The groups are shells around one centre, one inside the other: the same stretched ball of 5 dimensions in 6 sizes.
(in the rows, 128 means zero)
Known rows, each followed by its group:
[ 90  86 115 174 137 115 150 203 124 174 150 166 188 205 121 154]
Z441
[ 81  77 117 175 132 123 155 237 137 189 170 183 194 208 129 147]
Z531
[114 108 123 173 117 148 123 179 127 156 145 153 151 133 130 144]
Z323
[102  97 122 178 140 124 139 202 122 169 147 166 182 185 120 153]
Z323
[134 140 124 168 130 144 109 108 109 123 116 118 126 108 112 147]
Z531
[137 112 112 146  76 156 116  82 111 112 133 112  97  57 153 142]
Z584
[131 112 113 162 109 131 122 104 100 124 112 120 133 118 128 159]
Z323
[ 87  73 110 161  79 154 144 206 146 174 171 166 150 140 156 136]
Z292
[133 126 123 163 141 126 123 111 101 125 129 127 141 126 118 151]
Z584
[144 145 122 144 110 155 110  53 109  99 136  99  88  52 131 129]
Z441
[ 88 102 112 158 131 125 150 161 131 159 159 145 157 177 119 137]
Z292
[ 93 108 116 151 116 145 142 154 141 153 174 143 135 138 131 123]
Z584
[111 121 126 168 172 111 141 153 112 149 151 148 172 183 104 145]
Z323
[125 125 128 162 143 136 126 137 116 137 154 140 142 124 122 137]
Z844
[114 105 123 160 114 149 130 163 129 150 166 151 140 117 140 134]
Z441
[148 137 121 157 125 135 111  69  94 105 113 106 116  88 122 151]
Z844
[118 143 131 165 160 138 123 135 123 138 150 134 141 138 103 130]
Z844
[124 144 131 160 158 139 123 120 120 131 154 130 133 123 108 128]
Z441
[105 117 127 182 153 131 130 193 125 165 142 158 175 179 106 147]
Z844
[106 142 130 163 200 105 144 134 114 144 157 138 169 196  84 134]
Z292
[131 101 111 153  61 166 114 112 119 125 134 123 102  59 160 143]
Z323
[142 124 111 137  64 170 109  51 115  98 135  96  70  23 156 130]
Z292
[ 98 135 130 161 197 108 149 150 124 152 172 147 171 198  89 127]
Z292
[118 124 121 174 158 113 129 135 102 140 116 133 166 176  99 159]
Z441
[102  98 120 157 107 152 137 177 139 158 178 157 141 124 144 128]
Z584
[125  85 106 161  41 169 114 138 121 136 122 131 111  68 168 154]
Z531
[101  83 117 176 103 143 134 213 131 173 149 168 168 157 141 152]
Z441
[145 135 115 142  74 170 104  49 113  96 127  93  71  26 146 131]
Z292
[102  80 112 171 108 129 141 190 121 165 143 160 170 167 138 157]
Z844
[125 108 123 166 120 140 125 152 115 142 145 146 146 121 135 147]
Z531
[115 119 113 153 134 120 137 101 108 128 134 120 138 145 116 145]
Z441
[ 95  77 108 168  88 142 139 194 131 168 144 158 159 154 145 152]
Z584
[109  88 106 150  84 141 139 131 121 140 148 134 130 116 151 144]
Z531
[126 115 111 149 114 128 131  84 104 118 130 113 123 114 129 146]
Z844
[125 139 123 151 119 156 117  99 125 122 149 117 106  85 124 124]
Z584
[ 72  96 123 175 175 109 163 233 139 191 179 181 206 243 103 138]
Z531
[127 126 119 156  84 173 108 116 129 127 140 121  99  63 141 130]
Z531
[110 124 120 154 110 159 125 133 136 139 160 131 117 103 130 123]
Z584
[120 112 113 141  92 152 129  97 123 123 156 120 105  82 146 128]
Z323
[ 87  97 121 180 149 121 146 219 131 181 153 171 191 211 111 149]
Z323
[ 91 102 114 150 129 130 152 153 135 155 176 146 148 160 127 127]
Z292
[111  89 109 148  56 171 127 144 138 142 161 138 107  72 167 130]
Z844

New rows, each followed by its group:
[118  82 109 163  66 155 124 159 122 147 135 144 132 100 160 153]
Z844
[ 94  84 114 179 116 131 139 214 128 176 141 167 180 185 128 157]
Z584
[121 127 129 173 148 135 122 155 116 145 139 144 154 144 112 144]
Z584
[144 121 111 151  86 147 111  62  98 103 108 100  99  66 140 152]
Z441
[151 137 117 146  95 155 106  47 101  95 119  95  86  45 137 140]
Z441
[100 126 121 144 149 131 146 122 132 140 180 133 134 143 116 117]
Z531
[ 80  86 113 163 115 136 151 202 143 176 171 163 165 178 132 135]
Z441
[109  81 112 176  83 149 127 193 125 163 131 157 156 136 147 159]
Z844
[121 104 110 157  53 178 111 128 131 133 133 124  99  60 157 138]
Z531
[ 83  83 116 179 122 133 145 234 139 187 157 176 186 197 127 148]
Z441
[134 153 125 160 169 118 121  73  97 112 120 107 133 136  93 144]
Z531
[101  88 119 183 128 127 137 217 122 175 140 170 187 187 125 160]
Z292
[131 149 128 162 159 131 119  97 108 121 133 118 132 125 101 138]
Z584
[125 140 119 157 123 146 116  90 115 119 125 109 114 105 114 137]
Z531
[ 95  93 107 151 103 134 147 145 129 150 157 139 141 146 137 138]
Z531
[112 135 134 167 186 119 137 157 120 149 165 150 167 172  99 133]
Z531
[ 96  98 126 175 154 123 146 216 130 176 170 176 187 193 119 143]
Z531
[126 141 131 157 157 136 125 117 117 129 158 131 133 119 112 128]
Z844
[138 118 113 158 108 132 118  83  95 114 110 111 123 102 130 158]
Z441
[104  97 109 168 116 125 137 154 115 152 124 139 159 168 122 158]
Z844
[134 124 123 172 125 139 113 128 105 131 117 130 139 117 121 155]
Z441
[101  85 112 163  71 165 129 188 141 162 156 155 135 111 156 139]
Z584
[122  92 107 150  41 175 117 124 129 131 141 126  97  52 170 139]
Z844
[127 137 120 149 152 119 132  73 102 114 138 111 128 128 109 138]
Z844
[ 83 110 125 165 160 127 152 201 142 175 183 166 175 196 110 126]
Z584
[127 140 130 155 161 130 128 108 113 126 158 128 135 124 111 130]
Z844
[147 143 122 160 132 135 109  67  94 105 108 103 117  94 114 151]
Z844
[135 103 112 167  77 153 110 124 107 128 110 126 123  86 146 160]
Z844
[127  92 106 158  52 162 115 121 116 130 120 124 110  72 160 153]
Z441
[121 126 112 146 119 134 130  76 111 116 135 108 114 111 122 137]
Z844
[110 103 116 158  79 169 122 158 139 148 157 142 118  90 150 130]
Z323
[ 83  89 111 160 120 130 152 185 137 169 165 157 163 179 129 137]
Z844
[107 109 110 145 114 131 141 107 120 132 151 123 128 131 130 135]
Z531
[152 135 114 144 100 144 110  34  94  90 113  90  90  56 134 146]
Z531
[119 128 129 170 182 107 137 143 105 143 144 144 173 181  98 148]
Z531
[129  96 104 155  46 166 112 107 116 124 114 116 100  62 160 152]
Z292
[ 90 119 131 175 178 123 144 207 136 175 172 169 185 204  99 133]
Z844
[104  95 116 184 120 131 130 198 120 167 123 157 175 178 121 162]
Z292
[104  75 112 171  84 146 134 198 128 166 146 162 158 139 152 154]
Z292
[114 138 130 162 184 114 138 131 114 140 158 138 159 170  96 134]
Z584
[100  94 117 167 140 116 148 179 119 162 154 158 176 185 123 150]
Z441
[121 137 122 140 119 154 126  87 128 119 166 115  99  81 130 115]
Z844
[138 129 113 144 106 140 119  52 101 102 123  98 100  79 131 142]
Z441
[108 129 130 180 166 129 128 179 123 158 143 152 170 177  98 143]
Z531
[109 100 120 156  94 160 130 167 138 152 172 151 130 102 151 129]
Z441
[141 136 123 166 133 135 111  96  98 117 112 116 129 109 114 153]
Z441
[ 99  89 115 179 123 127 138 201 122 170 136 162 179 184 124 159]
Z323
[ 92 101 119 167 161 109 154 182 123 166 160 159 184 207 110 145]
Z584
[134 130 113 137  83 162 115  56 118 103 140  98  79  47 144 127]
Z844
[127 141 119 142 130 140 125  65 114 109 147 105 104  94 119 126]
Z441
[109  99 115 178 116 134 128 178 118 158 123 149 164 162 123 159]
Z323
[104  97 116 170 144 110 145 168 111 157 139 152 178 191 117 158]
Z844
[ 77  77 118 177 120 138 150 252 148 195 176 187 187 195 134 141]
Z531
[142 142 126 156 122 151 109  85 109 111 133 113 107  75 125 136]
Z441
[124  99 113 147  83 152 128 116 120 129 154 130 114  82 156 138]
Z531
[118 118 117 174 154 109 132 134  99 140 111 132 169 182 100 164]
Z531
[113 126 114 147 132 128 137  91 116 125 144 115 125 132 116 134]
Z292
[140 146 128 158 159 124 120  80  97 112 130 114 130 117 106 143]
Z292
[ 85  98 121 169 163 112 156 203 130 176 170 169 190 215 110 141]
Z584
